The rows are grouped in 3 ways, from coarse to fine. Each group lies inside one group of the grouping before and may be the whole of it. The rows also spread widely along 7 directions, which tell nothing about the answers.
(in the rows, 128 means zero)
Some rows, each with its group in each grouping after it:
[ 72 121  80 144 148 178 144  76 131  90  95 125 120 152 168 115 160 129
 121  78 206  86  95 171 118 160  86 153 111 146 124 101 116  99 109 145
 183 110 156 125 150]
q692 bifam q727
[101 135  89 126 137 162 154 105 146 134 112 115 161 112 138 103  99 129
 125 107 151 121  81 130 111 129 147 154  89 134 142  97 128 130  78 129
 136 142 114 121 150]
q927 moza q10
[ 98 116 113 176 154 103 161 123  57  58 116 145  79 129 123 154 175 146
 111 120 115 101 123 187 139 162  86 175 150 136 165 141  92  54 140 114
 102  99 109 118 169]
q599 suzik q841
[138 126  99 132 132 113 139 137  86 115 120 136 141 117  97 137  96 118
 125 153 103 142 116 109 115 154 166 179 110 131 154 122 134 124 119  98
  91 121 107 113 154]
q927 moza q295
[100 136 104 128 133 158 162 127 104 110 140 125  94 110 111 126  87 141
 113 117 141 109  86 148 116 156 143 166  96 108 153 119 110  60 124 110
  69 156  73 109 169]
q599 vukot q807
[ 98 125 119 172 145 171 159 139 113  84  96 148 121 101 150 134 152 174
 112 137 119 125  41 152 132 137 101 210 101 132 165 119 102  84 106 142
 171 149  86 138 175]
q599 vukot q485
[112 144  83  99 116 118 144  94  69 122 139 144 124 135 125 130 155 132
 120 115 123  74 131 132 133 167  99 154 115 131 109  93 112 113 105 100
 148 119 135 127 132]
q599 Remo q288
[108 148  81  76 128 119 166  75 133 175 149  92 179 122 134  81 101 132
 163  85 108  78 102 103 138 115 147  89  79 140 128  78 120 170  35 106
 101 159 131 126 125]
q927 moza q117
[142 106 108 164 156  63 151 147  74  97  84 134 172 116 127 124 171 136
 158 139  55 135 102 115 142 141 125 156 120 169 185 111 122 156  77 114
 133 104 137 137 137]
q927 Piz q621
[142 117  86 134 142  91 146 144  99 117  99 122 169 121 113 118 114 107
 145 130  98 135 112 102 117 157 161 147  95 149 169 102 139 151  95 103
  98 114 133 119 133]
q927 Piz q838
[ 71 143  80 101 133 152 164  72 106 122 150 101  99 136 130 115 112 119
 116  56 184  46 129 172 117 161 112 104 108 121 129 104 109  63 107 108
  82 125 135 108 153]
q599 vukot q316
[122 123 117 164 151 141 160 133 122 110  98 127 151 114 156 104 149 168
 151 124  97 131  49 131 144 125 120 168  90 146 171 105 103 139  61 130
 148 159  95 137 151]
q692 pevub q809
[108 124  93 189 146 161 144 164 171  90  41 126 170 110 176  90 101 119
 138  76 152 141  51 129 124 150 119 148  69 125 187 113 129 131  80 123
 122 140 113 132 138]
q927 perok q663
[ 86 135  93 134 139 191 151 106 166 128  96 124 162 111 159  94 106 142
 127 102 163 116  62 135 123 135 115 154  83 125 141  92 117 125  82 126
 158 154 113 129 154]
q927 perok q501
[116 135  95  78 138 115 146  68  74 155 160 132 149 120  96 133 143 143
 137 156 106  94 131 125 123 136 134 151 135 157 119  90 117 142  91 112
 153 120 139 130 151]
q927 Bafum q141
[117 133  97 148 136 157 139 143 125 106  99 137 131 112 123 117  72 118
 119 125 151 139  93 121 112 165 149 177  90 108 160 119 132  98 127 100
  83 141  88 111 157]
q927 perok q899
[101 107  74 142 168 152 149 106 121  91  81 110 170 128 149 132 168 120
 105 113 143 112  84 184 101 144 116 160 123 177 154  98 126 117  87 154
 208  76 157 135 142]
q599 Remo q352
[139 131  98 170 135 126 157 184 119  93  78 119 134 109 133 109  75 111
 137 101 110 142  77 110 119 157 156 149  67 118 192 124 132  98  96  99
  55 144  70 119 134]
q599 Mol q152
[140 135  69  83 116 109 123  80  62 126 134 143 141 160 120 135 155 108
 140 137 123  94 151  97 126 179 129 155 123 151  94  86 131 155 114  99
 166 100 164 123 120]
q692 bifam q245
[125 128  73  89 123 200 135  97 124 146 128 134 151 130 115 125  95 123
 111 157 164 133  86 101  96 159 161 198  93 140  99  80 126 145 111 121
 184 142 110 114 145]
q692 Belo q301
[175 111  86 128 143  64 136 132  52 102 123 122 151 150  95 138 140 102
 153 152  65 140 140 109 122 165 168 153 127 175 156 110 137 154 103  97
  99  93 133 119 119]
q692 bifam q227
[105 158  58 112  89 183 132 108 123 107  97 152 126 134 156 108 100 107
 106  82 187  90 107  98 120 184 107 164  75  84 102  87 118 119 124 105
 145 142 119 121 127]
q599 suzik q851
[ 73 116  95 147 155 127 151  83 105  95  94 135 135 132 154 126 180 139
 123  95 160  82 109 169 134 149  73 149 131 150 143 104 110 103 110 133
 167 100 166 126 159]
q927 Piz q817
[155 128  89 120 126  54 126 127  38 108 123 153 133 139  90 143 129  95
 141 134  94 114 172 102 123 190 144 146 133 142 147 122 127 124 128  75
  68  92 135 115 131]
q927 Bafum q832
[143 146 104 123 119 106 159 153  79 116 129 128 119 114 104 117  86 130
 136 126  81 122 106 103 134 156 157 155  89 114 165 116 117 102 104  85
  50 152  68 114 138]
q599 Mol q507
[133 132  82 121 124 151 135 135  99 109  99 143 151 114 136 134 132 122
 110 140 124 128  82 112 111 161 131 194 102 136 136  99 126 130 110 125
 175 124 120 133 138]
q599 vukot q807
[ 87 100 117 190 193  85 177 104  94  75 101  94 121 141 162 115 197 155
 155  67 115  82 101 214 150 131  84 105 139 178 199 132  91  84  65 136
 101 103 146 126 160]
q692 pevub q809
[ 82 141  73  99 119 150 136  72 102 121 119 152 123 141 138 123 133 112
 113  96 197  71 140 124 116 182  97 149 113 118  97  87 120 104 135 112
 150 109 160 116 154]
q927 Piz q621
[112 115  89 163 160 144 165 148 132  91  83  93 137 118 134 116  93 105
 120  87 146 128  84 159 100 150 153 136  89 145 190 121 133  81  95 124
  83 112 100 115 145]
q599 Mol q152
[141 125  88 136 122  92 116 128  54  92 100 171 136 136 116 156 156 110
 114 156 111 129 144 104 122 182 117 201 137 132 127 119 128 131 145  98
 149  88 148 124 142]
q927 moza q295
[109 130  90 192 128 156 120 156 122  66  42 175 121 119 163 123 121 112
 119  99 187 133  88 120 115 187  99 191  91 100 160 130 124  96 142 118
 137 122 116 127 152]
q927 Bafum q141
[ 97 128  84  71 151  94 164  54  57 134 169  96 130 142 110 134 169 125
 126 105 114  52 148 175 126 147 113 108 152 173 123  95 108 104  88 118
 129  90 170 123 140]
q599 vukot q807
[132 125  75 141 136 134 141 133 110  98  63 129 177 127 160 117 157 111
 120 111 123 122  88 124 116 157 113 166 107 161 153  97 129 148  85 135
 197  92 151 139 117]
q599 Mol q507
[137 146  79  75 114 114 138  94  96 159 141 129 171 129 106 116 106 111
 135 134 109 107 129  88 119 146 158 146 105 135 109  86 132 166  89  98
 130 131 133 123 129]
q927 moza q10
[ 60 135  89 138 150 224 172  96 175 118  96 102 138 113 172  95 111 149
 100  78 198  97  45 175 110 125 110 153  81 128 148  96 112  80  82 160
 174 144 107 127 165]
q599 Mol q507

New rows. What belongs after each?
[ 87 159 106 129  94 121 136 105  72 105 118 191  88 131 142 118 144 147
 133  95 155  67 132  94 161 184  61 166  97  75 107 100  96  89 141  85
 103 160 116 125 157]
q927 Piz q621
[174 109  89 156 138  72 127 162  51  88  93 146 134 143 103 145 128 100
 145 145  87 149 132  98 121 188 155 178 122 154 163 127 125 135 125  83
  86  99 116 111 121]
q692 Belo q301
[131 147  74  93 103 128 112  97  75 129 110 179 148 130 124 139 145 111
 123 149 145 103 138  80 119 181 112 184 119 126  95  89 124 152 130 103
 185 113 148 133 133]
q927 Bafum q141
[118 108  84 113 160 114 159  94 122 141  99 101 210 117 140 104 159 130
 148 122  95 115  89 127 122 117 137 127 108 191 156  78 133 186  42 141
 190 103 167 139 130]
q927 Piz q621
[102 114  84 152 157 169 138 129 142  96  89 118 140 123 129 126  84 101
 104 116 184 136  99 157  92 164 149 167 106 134 162 121 139  91 129 123
 110 102 122 107 162]
q927 perok q899
[108 115  95 180 162 154 167 148 154  94  98  83 119 127 137  95  63 118
 151  71 155 136  71 153 109 142 178 121  66 128 197 129 137  86  86 116
  35 147  78 100 150]
q692 bifam q245
[112 117  76 158 148 143 147 145 161 108  56 110 187 118 165  89 105 105
 143  82 150 130  71 114 111 149 140 134  64 140 177  96 143 153  74 128
 130 127 137 124 128]
q927 Piz q838
[121 143  63  83 106 130 140  82  79 124 128 137 149 139 130 125 151 114
 117 118 129  81 137 107 127 166 114 151 118 135  99  79 115 148 103 106
 176 112 152 128 122]
q599 suzik q851
[ 89 103 108 157 186 104 174  82 100 100 120  88 139 139 152 114 191 154
 150  89 115  84 100 204 140 124 100 111 139 186 174 113 100 108  56 142
 135 104 153 127 156]
q692 pevub q809
[123 128  99 123 135 108 150 106  70 120 137 139 111 140 116 126 141 139
 144 123 115  98 121 124 141 162 119 157 120 140 131 108 101 110 107  94
  98 139 112 115 139]
q692 Belo q301
[123 123  73 102 139 119 146  91 126 147  92 113 218 122 152  99 155 125
 151 113 103 105  87 102 132 125 123 128  94 175 137  65 132 206  42 132
 203 119 175 143 116]
q927 Piz q817
[ 94  96 101 188 180 186 166 144 178 100  61 100 182  95 153 103 104 144
 121 117 147 162  28 157  98 114 159 170  79 159 203 107 136 122  73 162
 158 127 104 126 171]
q927 Piz q621
[120 140 111 176 117 107 142 148  79  76 106 161  78 143 136 114 118 135
 154  87 130 106 108 112 155 180 102 159  90  94 155 134 107  82 127  81
  47 161  86 116 143]
q692 bifam q727
[ 97 158  62  84 104 168 137  89 107 123 119 139 116 143 139 116 106  96
  98  82 201  69 135 119 108 188 113 149  97 104  94  88 121  92 133 108
 136 116 138 113 132]
q599 Mol q507
[ 97 130  74 146 133 183 133 119 158 110  66 131 171 122 166 105 112 113
 113  96 184 128  70 121 106 149 123 172  80 123 139  99 137 140  95 137
 182 125 139 125 145]
q927 moza q295
[108 139  89 116 130 181 163 122 152 139 112 111 167 105 137  96  90 143
 128 105 125 114  50 127 117 127 149 149  60 128 149  87 123 133  58 124
 138 166  87 132 138]
q599 Remo q352
[145  90  84 160 175 100 163 154 110  95  79  79 190 119 132 124 138 108
 139 113  75 144  76 154 104 134 167 131 107 199 206 116 140 145  55 140
 133  82 139 131 124]
q599 vukot q485
[108 124 100 131 139 111 132  75  42  85 132 166  99 156 130 156 214 153
 124 151 125  89 135 153 145 167  71 193 159 155 111 108  99 100 138 122
 190  98 152 131 155]
q692 bifam q227
[161 108 104 176 148  52 150 179  82  96  75 129 172 115 123 115 127 116
 167 124  51 149 104  93 136 150 154 144  95 155 203 119 134 160  78  95
  75 116 118 127 127]
q927 Piz q621
[ 88 109 103 187 167 187 159 120 152  79  91 111 120 127 155 117 123 148
 124 104 171 134  52 176 114 132 130 172  94 145 175 120 121  83 102 150
 139 135  95 118 171]
q692 bifam q227
[130 125  67  87 141  96 134  73  87 143 112 124 193 137 128 122 167 107
 146 123 115  94 140 118 118 149 127 125 132 181 124  81 131 182  71 122
 188  82 188 138 116]
q927 Bafum q141
[104 136  92 120 130 200 148  93 136 122 128 130 125 132 134 116 104 143
 122 132 166 120  71 127 115 142 142 183  86 127 119  93 121 112 108 131
 160 158  95 120 159]
q692 bifam q227
[115 140  90  66 126 192 154  72 132 171 161 114 163 122 119 107 106 154
 129 152 135 110  75 109 117 126 158 167  90 143 103  68 116 157  69 129
 181 167 106 126 154]
q692 pevub q809
[103 120  85 134 136 112 130 102  70  90 103 159 118 139 122 145 156 109
 109 122 159  97 150 135 115 186 103 170 137 134 126 109 121  96 153 112
 135  85 159 117 159]
q927 Piz q621
[115 139  68  96 110 154 118  74  80 110 122 161 123 161 137 137 158 111
 117 129 172  90 136 111 120 184 102 181 120 134  77  83 123 128 136 115
 193 108 157 124 133]
q692 bifam q227
[109 136  91 109 129 205 153 122 141 135 122 121 153  98 130 117  93 146
 108 146 138 133  42 122 105 130 156 195  79 128 135  88 126 124  90 140
 174 163  85 127 157]
q599 vukot q807
[106 131  90 177 137  96 127 135  93  70  58 156 130 139 171 116 164 111
 142  73 149  91 127 136 149 189  66 146 117 120 157 124 115 109 117  99
 116 100 158 130 131]
q927 perok q899
[ 97 101 108 185 182 147 176 133 136  89  77  88 168 100 160 116 168 160
 131 106 102 126  32 188 126 105 117 153 110 180 203 115 111 115  50 161
 176 117 123 142 159]
q599 vukot q316
[113 158  58  82  92 187 122 102 109 124 111 156 124 138 132 127  95  91
  87 115 201  99 123  96  97 193 126 187  92 101  83  85 131 104 150 110
 164 118 127 113 135]
q599 Mol q507
[ 67 140  83  90 137 173 169  60 131 142 136 101 146 127 158 101 147 146
 128  73 160  52  83 161 133 130  97 117  96 145 120  82 105 112  60 139
 174 141 145 132 143]
q599 vukot q485
[133 146 104 145 118 115 142 156 107 118 100 149 142 111 134 101  91 135
 153 114 100 123  93  88 150 161 129 155  76 100 160 116 121 131  96  81
  70 165  87 124 135]
q927 perok q899
[107 154  76 106 112 174 149 120 131 127 111 123 124 125 132 106  70 102
 113  90 176 100 102 107 108 168 143 144  68 104 126  94 128  93 110 103
  98 150  95 112 137]
q599 Mol q152
[161 135  80 126 114 153 123 163 115 115 109 137 136 128 106 123  48  90
 125 136 145 157 106  80  95 182 193 179  67 108 143 111 143 129 129  91
  71 147  79 101 140]
q692 pevub q809
[ 93 160 103  93  96 158 144  90 106 146 138 167 125 113 134 112 119 161
 133 131 141  86  94  86 149 149  99 174  85  92  98  80 106 126 112 101
 142 183 103 126 158]
q927 Piz q817
[130 126 117 115 143  78 158  98  69 138 145 133 167 106 114 129 177 176
 153 169  33 117  94 115 158 108 121 169 134 169 147  97 102 166  61 118
 159 135 124 146 149]
q927 moza q117
[125  98  83 128 173 134 153  87 106 113 118  97 169 143 126 132 164 130
 134 144 110 130  94 162 109 125 151 156 132 203 150  95 132 149  77 150
 191  91 151 130 143]
q692 bifam q227
[127 106  91 181 166 100 162 147 114  90  57 104 195 117 175 107 195 144
 151  94  72 122  60 161 137 127 101 136 102 187 198 107 121 160  28 142
 190 102 151 154 116]
q599 Remo q288
[114 130 112 167 144  85 153 130  92 104  89 140 145 112 152 104 161 154
 171  99  90 102  91 128 159 138  95 134 105 137 178 117 103 133  68 109
 115 140 119 140 138]
q927 Bafum q141
[110 127  78 164 134 134 148 129 115  81  65 134 153 130 175 110 161 119
 132  75 137  99  91 140 136 161  86 144  99 136 152 105 111 133  84 126
 166 111 142 135 123]
q599 suzik q841
[105 153  89 102 118 187 160 110 143 147 112 123 163 108 151  94 108 151
 123 117 132 107  52 105 129 129 128 163  69 125 129  78 115 137  66 129
 173 167  93 136 139]
q599 Mol q507
[ 85 158 104  75 112 149 156  67  62 130 176 152  78 132 106 139 137 155
  99 136 145  62 134 142 137 160  97 178 133 111  93 101  93  59 143 104
 127 139 106 119 169]
q599 Mol q507
[115 138  67 137 121 173 125 126 154 122  60 142 176 117 165  96 102 101
 134  94 182 123  82  94 106 165 128 155  67 117 138  92 138 156  92 126
 170 130 135 130 126]
q927 Bafum q141
[115 132  86 160 126 142 125 127  98  74  81 158 109 150 159 129 145 109
 122  93 180 105 116 132 122 194  94 172 106 114 132 115 112  97 137 112
 132 115 133 117 147]
q692 pevub q809
[133 105  87  98 163  63 155  97  67 133 141 101 172 131  88 135 145 114
 142 145  76 111 144 136 118 144 162 126 140 190 157  93 137 150  88 111
 112  82 165 118 139]
q927 Piz q838
[102 106  88 181 165 216 161 159 181  92  61  91 166  92 154 114  86 129
 103 110 165 162  14 163  82 126 165 183  71 149 195 115 137 105  84 163
 161 132  91 124 164]
q599 vukot q316
[133 113  85 165 150 146 155 149 149 113  68 103 173 123 159  87 106 124
 159  86 127 140  54 115 122 140 150 139  67 150 179 105 123 155  53 121
 123 148 107 122 120]
q692 Belo q301
[145 108  91 135 163  97 165 142  92 114 119  78 166 115 100 127 112 114
 140 123  71 131  95 147 106 132 182 128 111 179 193 117 136 129  68 117
  86 102 120 119 138]
q599 vukot q316
[142 103  81 148 168  62 140 131  90  99  80 102 181 136 130 122 145  88
 147 103  97 124 139 145 119 164 138 117 132 182 183 118 141 149  82 106
 105  63 174 123 119]
q927 perok q899
[107 105  76 194 158  97 144 133  86  43  52 129 134 146 170 133 187  93
 120  67 147  99 126 180 124 180  75 136 137 157 170 131 115 102 112 129
 148  57 171 127 125]
q599 suzik q841
[140 135 105 114 126  97 159 133  94 146 136 126 156 107 100 103  90 139
 161 131  75 121 102  83 138 135 166 136  81 129 160  95 127 149  78  87
  64 161  92 118 139]
q927 Piz q621
[123 136  53  88 125 142 124  78 116 129  99 121 171 161 157 110 144  83
 130  84 181  83 133 114 109 181 120 124 103 151  98  77 133 165  88 120
 181  97 184 123 115]
q692 pevub q809
[139 149  75 102  95 140 110 113  75 111 116 176 121 150 131 136 130 104
 121 131 161 104 138  81 121 201 112 189 105 107  89  94 118 134 144  92
 148 128 130 119 132]
q692 pevub q809
[126 106  81 187 157  85 142 151  83  58  57 128 146 138 159 132 182 105
 127  83 117 114 114 171 119 174  96 145 123 165 182 127 127 111  94 122
 144  66 161 132 124]
q599 Remo q288
[139 116  96 121 144 154 138 133 119 126 111 136 174 105 105 136 105 132
 113 187 102 167  82 112 102 142 165 205 114 156 147  98 132 146 109 120
 166 123 106 128 157]
q927 perok q501
[114 174  94  70  84 136 133  96  86 156 160 164 112 128 111 106  81 131
 139 116 140  74 136  71 152 178 116 150  85  74  90  89 110 119 122  60
  70 182  96 116 140]
q927 perok q899
[139 103 108 158 159 145 146 130  98 101 106 132 156 121 120 138 154 160
 133 180  85 164  56 131 124 128 146 212 119 174 164 108 122 146  90 140
 193 126 105 139 155]
q692 bifam q727
[ 92 138  73  97 125 130 155  64  82 114 133 127 131 141 139 124 170 131
 114  98 142  60 134 151 136 155  89 135 132 139 109  88 104 117 100 120
 168 106 157 128 135]
q599 suzik q851
[144 125 100 151 138 107 133 158  87  99 102 143 137 119 108 135  98 113
 129 145 107 146 116 114 124 173 147 177 110 125 167 126 134 114 128  88
  74 120 104 115 144]
q927 perok q899
[153 123 107 140 141  77 149 131  77 116 111 125 163 130 137 114 163 143
 168 126  58 119  99 110 152 142 125 145 108 161 166 104 108 165  59 106
 127 135 124 136 125]
q692 pevub q809
[122  99 114 180 174  75 158 141  85  88  78 135 168 113 141 130 196 157
 148 146  63 137  79 145 145 130 104 173 132 177 192 112 114 143  82 134
 164 104 141 143 151]
q927 Piz q838
[ 94 151  78  85 122 109 143  75  89 135 143 126 122 146 123 106 112 103
 138  76 161  53 165 128 137 180 108 101 114 115 110  99 120 108 110  81
  69 121 154 110 133]
q927 perok q899
[114 136 113 110 138 137 167 127 111 147 164 117 119 102  75 118  51 150
 131 154 107 130  94 114 119 135 189 161  81 112 161 109 125  95 114  91
  33 178  57 102 177]
q927 Piz q838
[103 142 103 160 131  93 153 131 110  99  98 132 118 130 153  93 117 126
 160  56 127  86 117 131 157 166  92 103  95 108 166 120 107  98  92  82
  43 143 118 121 133]
q927 perok q501
[114 121  85 117 146 105 144  94  55  95 118 133 126 143 121 154 178 112
 106 132 128  89 147 157 118 170 102 163 153 165 130 107 117  91 126 120
 161  70 156 126 146]
q599 Mol q152
[ 94 121  93 142 165 181 178 122 162 122  98  79 158 105 145  99  96 135
 121  95 143 119  49 161 105 117 154 136  78 154 179 101 126 100  59 144
 129 138  94 124 153]
q599 Mol q152
[146 131  58 111 130 113 132 136 133 133  83 101 193 133 134  91  68  63
 150  78 139 119 126  92 107 173 170  99  76 140 153  96 157 172  76  89
  80 110 150 114  98]
q927 perok q899
[120 105  91 187 161  59 132 135  69  61  59 142 135 143 150 133 182  97
 141  83 130 106 147 159 129 187  93 131 142 158 183 140 121 105 114 109
 105  62 167 125 133]
q927 Bafum q832
[109 133 101 137 132 153 137 131 102 106 121 149 111 118 110 135  89 128
 111 140 152 124 113 130 118 171 134 190 109 104 142 120 122  83 147  97
  86 136  92 110 169]
q927 perok q899
[141 102  95 123 178  87 168 108  96 128 138  68 167 136 104 119 124 116
 153 119  83 122 115 160 111 128 182 104 122 198 184 109 131 142  54 121
  83 100 133 114 140]
q692 pevub q809
[133 139  80  96 111  97 116  94  61 120 109 175 162 138 132 140 185 120
 130 153 103 101 143  92 142 177  82 177 143 146  97  85 114 166 116  95
 201  96 174 142 124]
q927 perok q501
[135 103  94 196 153 120 130 160  89  50  78 141 102 145 123 144 119 102
 124 118 147 152 111 145 106 185 140 182 115 138 179 144 135  81 149 112
  85  96 110 110 150]
q692 bifam q727
[ 96 121  57 155 140 174 130 117 151  81  73 110 121 161 157 104  86  71
 122  45 236 107 114 147  90 190 136 125  82 126 144 114 143  92 125 124
 100  99 146 103 132]
q692 bifam q727
[137 122  81 101 131 123 123  88  64 112 126 148 141 151 121 150 168 114
 118 155 132 110 138 122 114 176 119 186 140 158 104  94 118 142 125 116
 190  90 159 126 143]
q692 pevub q809
[125 115 113 169 155  48 154 116  38  71 123 129  95 156 126 133 182 137
 163  99  83  92 142 158 161 161  99 127 140 155 171 132 103  92 109  96
  66 106 130 121 139]
q692 bifam q227
[116 111  82 150 159 110 153 116 101  91  61 115 181 131 170 119 202 123
 133 104 107 107  87 150 131 143  89 148 127 186 163  97 118 143  63 145
 214  78 169 148 121]
q599 Mol q152
[ 78 121 113 170 156  87 156 104  81  81  93 151 119 131 164 120 210 161
 143  92 120  77 108 166 164 151  49 147 134 141 162 114  94  94 101 122
 138 114 157 136 158]
q927 Piz q838
[102 130  84 119 148 115 146  89  96 119 129 121 121 132 113 124 109 106
 132  93 163  88 147 150 109 163 137 117 120 135 145 115 127  93 115 106
  77 103 137 109 149]
q927 Bafum q141
[130 105  67  81 169 134 150  68 111 146 136  78 193 144 116 127 144 105
 128 136 126 113 119 154  93 133 169 129 132 208 132  80 136 168  63 143
 187  80 177 121 135]
q692 pevub q809
[117 113  79 162 153 107 150 143 101  76  80 104 134 135 142 125 127  90
 128  67 141 104 112 160 109 175 130 121 104 150 182 128 130  92 105 116
  85  89 141 115 131]
q599 vukot q485
[ 78 127 114 146 146 145 141  87  83  98 118 167 108 119 136 142 177 168
 112 140 150  95 106 162 139 154  77 195 141 133 134 118  94  81 126 128
 170 123 121 132 182]
q927 Bafum q832
[103 150 105 179 103 165 119 147 110  74  66 207 107 117 170 128 144 145
 108 126 166 128  79 101 140 176  71 237  95  73 122 119 105 100 149 113
 172 153  97 135 162]
q927 moza q10
[ 87 125 116 190 153 134 154 129 127  93  66 146 144 110 180  99 167 162
 148  85 132 105  63 147 153 137  75 154  94 132 184 120  98 114  69 130
 148 148 112 144 154]
q927 Bafum q832
[123 132  71  80 125 154 137  73 100 140 145 121 146 149 110 122 115 113
 129 132 148 105 120 113 108 158 151 153 107 156 102  82 134 145 102 116
 158 119 143 118 133]
q692 bifam q727
[120 154  93 128 110 161 155 148 133 124 106 132 140 108 136  96  74 134
 138  96 121 112  64  99 129 151 141 151  46  96 149  97 120 120  82  94
  89 182  66 126 130]
q599 Remo q352
[ 90 134  92  89 138 120 156  54 101 149 130 125 169 128 142 111 178 150
 142 112 121  67 109 132 148 129  89 127 121 162 117  72 108 156  68 126
 190 123 172 137 140]
q927 Piz q817
[119 133  97 154 123 107 142 151  68  72 110 149  81 132 118 140 109 106
 118  94 141 100 129 134 122 195 120 159 105 105 156 137 116  54 152  88
  47 118 103 107 150]
q599 vukot q485
[115 132  54  83 134 139 150  91 109 135 143  91 143 143 108 119  87  83
 113  86 164  85 145 150  87 167 165 108  99 145 126  96 144 109  99 106
  93  98 143 103 127]
q599 Remo q288
[116 125 106 141 150  91 167 127  82 106 117 111 133 118 135 119 155 144
 148  99  80  95  92 150 145 138 114 132 114 150 178 115 106 110  71 116
  97 131 116 129 136]
q599 vukot q807
[108 153  82  83 110 170 150  99 110 141 137 131 124 122 118 119  92 123
 113 123 152  95 105 106 115 158 136 162  88 114 110  85 120 101 107 104
 128 152  95 120 146]
q599 Mol q152
[129 101  98 147 166 101 151 118 102 112  85 120 195 112 135 128 175 141
 142 150  76 139  80 135 130 122 123 165 124 189 173  97 128 169  71 138
 194  99 154 141 143]
q927 Piz q817
[ 97 142  81  79 135 162 158  64 129 157 159  95 139 141 125  96  97 124
 137  86 165  74 113 138 119 143 148 108  89 137 117  83 115 122  72 114
 106 149 125 109 146]
q692 pevub q809
[120 143  87 152 103 144 119 152 104  91  80 173 118 125 135 126  89 105
 116 115 162 132 110  87 117 187 123 195  83  82 132 123 130 108 147  93
 102 141 103 114 148]
q927 moza q295
[ 93 133  92  98 141 170 167  90 154 160 134  99 167 104 122  94  80 140
 133 114 144 107  72 122 118 116 157 131  73 138 143  82 129 137  71 125
 122 163 109 118 156]
q927 Piz q817
[ 80 133 103 169 147 119 167 127 104  78 102 124 101 126 151 111 142 143
 133  57 142  76  96 183 142 156  88 126  98 115 172 125  97  58  97 110
  77 133 105 121 150]
q599 Remo q352
[113 108  99 153 172 140 155 131 134 110 102 101 164 112 121 121 108 125
 128 126 122 141  85 161 110 134 156 152 113 167 186 112 131 117  88 125
 112 110 119 121 158]
q927 perok q663
[ 99 136  73 109 131 150 133  90 111 121 116 136 126 133 121 126  99  97
 115 100 194  95 137 134  98 176 135 143 110 121 122 106 131 101 131 113
 113 108 138 110 151]
q927 Bafum q141
[121 154  76  97  99 113 132 108  66 115 114 157 121 143 135 131 144 106
 124 110 136  78 143  97 135 189  95 155 109 116 104  93 116 113 122  90
 135 116 136 128 122]
q599 Mol q152
